All groups share one centre, and each spreads out both ways along 12 directions, with some noise.
In the rows, 128 means zero.
Known rows, each followed by its group:
[125 143 123 129 170 145  79 169 129 126 108 132 114 126 128 111 131]
J282
[141 126 120 115 133 129 123 128 128 135 130 125 129 122 133 144 144]
J669
[138  75 103  91 126  98 118 105 100 134 101 103  78 150 170 133 118]
J669
[111 112 149 141 112 132  79 122 121 144 163 125  99 112 105 145 113]
J669
[129 123 105 134 113 126 114  98  96 147 135 100 103 120 152 140 122]
J664
[150  68 103  87  99 123 145  66  92 154 123 104 126 148 115 157 101]
J664
[166 148 129 132 131 166 113 112 106 132 138 130 121 111 119 129 143]
J222
[131 159  93 146 135 127 108 129 103 134 127 113 102  77 197 139 133]
J664
[155  92 138 120 104 133  83 107 123 185  95 127 155  89 169 170  95]
J664
[134 128 103 169 101 138 146  87 106 110 135 141 113 159 135 110 138]
J282
[144 149 123 100 142 139  86 131 160 107 121 152 133 137 200 185 171]
J222
[135 100 122 106 128 154 111 140 151 133  99 145 149 123 138 159 165]
J282
[135 145 118   4 141 159 165 114 170 117 133  88 113  93 176 146 155]
J664
[143 134 137 122 116 145 177  71 174 117 122 130 118 126 156 106  93]
J664
[ 98 146 124 101  99 127  88 100 159 148 170 131 127  92 114 191 137]
J649
[152 110 147 104 110 102 161  89 144 127 157 150 153 137 145 160 113]
J664
[156 123 121 137 167 134 125 175  89 145 133 120 115 102 148 122 171]
J222
[150  86 125 124 130 144 118 124 118 110 108 130  96 144 141 126 147]
J222
[157 140 133 110 103 137 109  99 103 133 120 133 130 108 164 128  99]
J282
[159 138 138 124 133 136 110 110 104 134 154  98 108 133 121 148 161]
J649
[183 132 131  80 117 124 136  62 153 117 118 102 136 115 147 159 133]
J649
[142  75 138  79 103 109 119 139  71 106  88 111  70 152 154 110 145]
J222
[148 127 152 129 157 134 133 141 116 139 127 107  80 100 145  85 114]
J282
[162 103 110 132 148 138 126 118 147 118 121 117  93  63 120 139 147]
J649
[145 116 153 106 115 142 130 108 141 144 120 124 110  76 142 117  86]
J222
[123 178 100 141 175 152 144 109 172 121 134 115  97 141 127  90 130]
J282
[145 117 137 117 130 125 112 151 108 138 125 139 148 111 156 123 118]
J669
[136 130  97 137 192 155  78 156 121 128 135 129 108  92 123 113 120]
J282
[159 135 131 122 148 136 150 123 154 173 112 162 159 126 149 182 164]
J649
[167 120 125  88 100 132 139 110 144 135  83 145 157 129 137 154 155]
J222
[141 114 111 105 102 135 113  94  90 107 139 115 130 164 121 121 121]
J649
[121 108 111 112 124 130 111 133 107 136 139 121 111 122 131 136 144]
J282
[135 125 133  98 123 109  99 154 125 134 163 152 156  99 171 174 147]
J664
[129 100 131 104 112 125 129 112 130 158 135 107 118 130 148 154 136]
J669
[125 133 144 110 128 134 145 120 141 139 129 107  91 114 117 115 132]
J222
[158 144 119 117 137 117 147 106 109 129 133 118 101 145 129 144 163]
J669
[129  98 127  93 122 130 129 112 100 164 136  95  99 137 130 151 145]
J649
[110 151  99  79 138 135 171 131 162 177 110 152 105  85 132 172 167]
J649
[150 133 134 135 135 132 141 104 150 145 120 135 128 119 145 127 112]
J282
[158 124 102 111 132 124 145 121 103 127 107 129 105 121 117 125 147]
J664
[125 137 154  85 121 104 191 117 196 146 101 120 112 121 116 159 174]
J282
[145 130 130 129 134 165 110 118 129 135 127 135 115 142  91 129 150]
J664
[136 152 178  83 122 161 140 134 163 168 114  96 155 148 148 113 144]
J222
[129 139 123 166 105  98 136  84 109 119 144 144 120 173  88 116 102]
J669
[123 109 130  99 105 117 102 132 138 115 106 141 112 132 162 147 147]
J222
[127 144 120 113 114 105 139 128 136 146 123 128 124 116 134 138 146]
J222
[113  76 131  94 113 119 161  99 163 138 112 117  95 110  96 124 114]
J282
[170 119 142 109 105 186  89  85  68 121 124  94  78 102 145 100  95]
J649
[143 123 117 101 103 136  74 127 111 100 138 148 125  69 132 130 104]
J649
[113 129 151 145 106 159 118  96 128 147 168 101  75 101 121 133 131]
J669
[144 100  83 116 137 129 134 137 102 111  90 146 113 118 122 121 144]
J282
[121  73 110  76 124 117 112 139 133 161  91 111 120  84 146 145 124]
J664
[134 120  92  85 139 151 129 137  97 127 132 108 119 145 124 125 162]
J669
[160  90 159 160 144 135 123 137  82 175 182  83 103 101 198 111 110]
J282
[160  86 159 162 148 158 119 104 160 142 110 121  81 113 131 127 127]
J669
[126 135 132  95  97 108 122 151  90 148 116 113 144 173 149 121 167]
J222
[113 161 157 119 106 113 154 127 161 158 138 125 138  98 170 131 119]
J669
[138 136 111 128 108 128 139  92 139 133 115 145 145 137 150 125 105]
J222
[126 114 147 118 136 150 133 132 155 133 143 120 117 106 152 128 124]
J664
[151 121 183  70 112 122 153  86 189 185 115 105 169 147 163 181 121]
J649
[129 138 103 109 136 158 147 113 133 129 140 102 118 149 168 113 152]
J282
[149 110 149  80 130 133 116 111 138 169 124  82  92  77 157 164 137]
J649
[122 112 146 134 140 109 135 142 154 151 119 118 102 100 154 124 130]
J669
[110 147 122 130 121 121 152 149 123 148 145 120 149 126 156 113 141]
J669
[138 151 127 134 140 138 118 138 110 128 131 120 106 119 154 120 151]
J664
[137 191 118 143 138 127 112 106 151 131 142 146 133 138 127 151 142]
J282
[147 101 164 164 141 120 137 102 173 122 113 153  95 112 178 124  78]
J222
[133 167 106  99 138 116 157 112 176 118 114 127 131 131 161 137 154]
J649
[166 116 114 140 136 153 114 149  70 153 141 126 138  94 186 156 175]
J669
[130  94 105 111 151 165 140 117 120 181 108  84 104 163 184 130 146]
J649
[153 132 155  82 125 139 135 118  99 113 182 116 102 128 107 147 158]
J664
[161 113 165 105 126 121 136 135 120 158  90 125 128 136 140 114 124]
J664
[147 122 129  52  92 171  97 117 144 111  83 138 132 133 149 148 160]
J222
[125 171  92 184  93  77 102  87 102 121 139 164 125 146 180 144 108]
J669
[167 155 128 138 154 126 147 128 122 149 116 127  98 107 160 142 162]
J649

New rows, each followed by its group:
[139 118 113 115 135 144 163 139 113 127 106 112  94 136  85 101 188]
J222
[ 88 163 121 118 117 119 117 149 101 158 151 126  76 103 147 135 135]
J649
[132  82 119  90 118 118 192 102 159 135  97 116 106 124 124 124 139]
J282
[114  69  99 108 141 162 135 125 127 157 117 104 101 131 132 130 134]
J649
[135  94 108 141 146 100 133 117 179 135 119 107 129 116 156 149 147]
J649
[170  82 132 131 147 141 131 126 158 125  89 155 124 118 132 167 173]
J222
[184 116 112 122 137 117 149 132  81 125 100 132 118 134 142 121 156]
J222
[158 135 119 141 132 135  99 111 127 109 146 113 104  97 128 141 150]
J649
[127 133 114  99 122 109 114 130 104 102 123 125  74 119 173 125 131]
J222
[119  66 114  87 106  82 140 151 131 154  84 131 158 144 173 141 136]
J222
[160  93 159 130 129 131 128 115 166 135  86 158 132  90 143 116  74]
J669
[112 137 110  85  60 101  98  83 111 116 123 143 134 166 152 160 128]
J222
[153 143 162 110 121 150 126 144 118 147 141 134 163 105 134 129 128]
J669
[189 124 135 156 140  71 168 113 104 170 154 140 145 109 156 187 170]
J282
[150 126 132 126 149 148 103 108 138 116 130 129  97 143  84 142 144]
J669
[123 105 130  94 121 137 129 124 132 160 143  94 101  95 159 156 148]
J669
[179 138 135 130 111 135 108  62 141 109 127 100 128 126 161 130 111]
J649
[143 113 100  89 117 135 143  95 127 135  90 107  96  87 145 121 109]
J664
[148 153 138 114 116 142 127 114 129 125 117 141 116 128 138 107 120]
J664
[149 118 117  91 129 140 134 111 105 162 116  65  99 102 168 147 139]
J664
[118 175 105  92 140 136 103 127 124 126 142 116 115 138 135 130 141]
J282
[125 170 105 114 108 131 108 122 122 132  83 142  97 102 125 104 121]
J664
[119 122 114 107 110 124 119  88 181 135 125 138 188 159 157 161 118]
J649
[137 125 108 118 126 127 130 115 110 149 125 121 102 111 146 150 143]
J649
[152  95 119 133 147  94 130 126 144 131 134 101 149 148 138 160 168]
J649
[155 150 169  76 102 109 138 103 159 183 125 123 172 101 155 174 119]
J222
[162 142 141 167 123  85 145  83 120 115 132 151  96 145 161 142 102]
J222
[148 120 125 134 169 135 124 136 146 149 129 129 152 160 180 157 154]
J222
[152 107 123 110 142 122 119 137 101 140 107 130 117 129 139 124 128]
J282
[169 172 167 147 106 166 137 106 123 119 100 145 144 169 166 124 164]
J282
[119 173 145 109  86 134  64 115 114 160 103 113 109 101 174 121  93]
J664
[130 108 159  90 127 113 103 129 146 115 113 123  87 132 196 148 123]
J222
[143 187 142  52  88 125 129  94 126 148 140 115 129  91 120 155 133]
J222
[133 124 157 105  93 132  93  97 161 109 143 129 133  89 119 132  89]
J649
[146 142 108  78 140 147 131 102 113 142 150  96 127 133 161 137 140]
J282
[104 134  88 121  80  87 134  58 169 113 123 135 145 149 155 132  84]
J649
[168 124 158 130  92 165 167  90 132 128 124 120 106 102 160 123 156]
J282
[116  77  97 127 133 120 126 114 134 117 133 105 120 140 119 117 129]
J649
[182 125 113 132 147 113 164 118 106 135 110 148 176 189 125 141 159]
J669
[149 166 112 128  90  73 150  51 153 106  94 112 125 134 208 107  71]
J649
[144 124 167 153 159 145 101 175  85 136 113 122 101 179 105 103 163]
J282
[134 123 157 101 103 121 107 142  99 148 141 110 107 101 173 133 128]
J282
[119  99 155 125 100 187 107  86 122 153 140 122  65  80  97 110  77]
J649
[144 119 113 173 142 146 136 108  85 126 148 106  70 182 115 101 159]
J669
[166 151 128 110 173  91 162 174 116 126  99 134 148 170 141 113 166]
J669
[ 98 134 113 128 114 139 114 123 127 158 134 140 113 125 161 134 117]
J649
[ 96  98  92 106 138 220 130 114 128 191 109 124  90 120 149 131 121]
J649
[136 137 180  83 113 151 137 121 153 163 124  95 128 123 124 130 144]
J222
[106 100 127 117 114 142  92 134 123 132 161 124 139 145 155 134 118]
J664
[128  95 180 119 146 123 121 135 147 161 124  86  73 148 154 123 132]
J669
[137 128  52 121 112 179  86 121  92 117 145 148 138  70 152 157 158]
J669
[139 119 157  79 111 104  96 120 131 138 122 141 134  96 116 144  96]
J669
[112 139  92 111 100 111 138  94 131 117 136 129 115 115 169 126  99]
J664
[ 94 127 109 149 136 146  93 113 123 146 183 103 115 160 126 120 112]
J282
[115 131 139 133 115  87 143 161 156 135 109 151 127 132 135 163 176]
J282
[116 114 133 101 114 147 143 117 130 137 125 104 107 138 104  98 131]
J222
[174 129 129  60 139 115 159 123 136 133  80 127 134 121 158 126 132]
J669
[137 151 126 129 148 157 115 165 109 154 123 143  97  82 163 137 152]
J649
[139  85 121 126 114 130 105 108 115 137 112 143 138 133 103 144 114]
J282
[134 145 128 109 155 156  72 163 163 108 141 117 175 136 173 141 170]
J649
[143 108 104  97 101  83 110 121 121 167  73 156 163 114 149 168 121]
J664
[ 95 115 132 104  68 139 107 118 132 135 154 118 130 125 165 155 150]
J282
[158 166 178 113 130 101 125 127 143 157 136 101 135 134 187 153 153]
J649
[131  75 178  97 123 166 102 118 147 188 135 105 139 117 132 167 121]
J649
[ 93 154 141 150 124 142  79 116 163 122 147 125  99 138 145 106 106]
J669
[160  86  82  98 142 154 156  97 132 124 117 123 118  94 119 148 142]
J664
[102 143 104 172 103 141 102 100 132 124 121 150 106 150  90  99 110]
J664
[126 105 123  72 115 151 138 123 131 131 128 108 121 124 126 154 165]
J282
[165 135 130  99 157 136 122 134 137 128 119 143 143 127 109 157 162]
J669
[152 130 177 117 128 168  96 108 139 107 153  82 115 143 122 107 128]
J649
[110 111 105  90 131 137 114 128 122 158 145  94 114 144 148 154 155]
J649
[161 167 135 142 132 143 152  99 133 137 151 122 117 120 147 141 159]
J282
[153 106  69 117 174 149 107 138 100 108  94 145  89  76  95 101 109]
J282
[145 155 118 140 146 115 150 127 156 130 114 116 120 146 178 117 146]
J649
[141 127 140 119 135 170 126 112 132 151  98  86  79 103 138 111 125]
J664
[133 108 114 119 129 145  85 122 128  88 142 107 122 116 118 110 133]
J649
[141  96 136 163 106 112 122 127 109 131 101 147 120 154 137 114 138]
J222
[115 123  92  62 120 143 121 142 115 128 122  96 125 136 139 132 167]
J222
[142 133 117  93 119 166  86 117 100 122 116 125 129 128 145 115 105]
J282
[149 127 182 162 117 126 129  96 133 132 123 131  96 147 175  96  76]
J222
[182  48 102 104 142 152 156 133 108 148  96 133 154  88 136 143 140]
J669
[135 123 171 105 130 123 114 143 110 140 137 103 104 142 132 120 129]
J669
[120 117 150 139 137 105  84 158 120 135 141 146 139 133 104 131 109]
J669
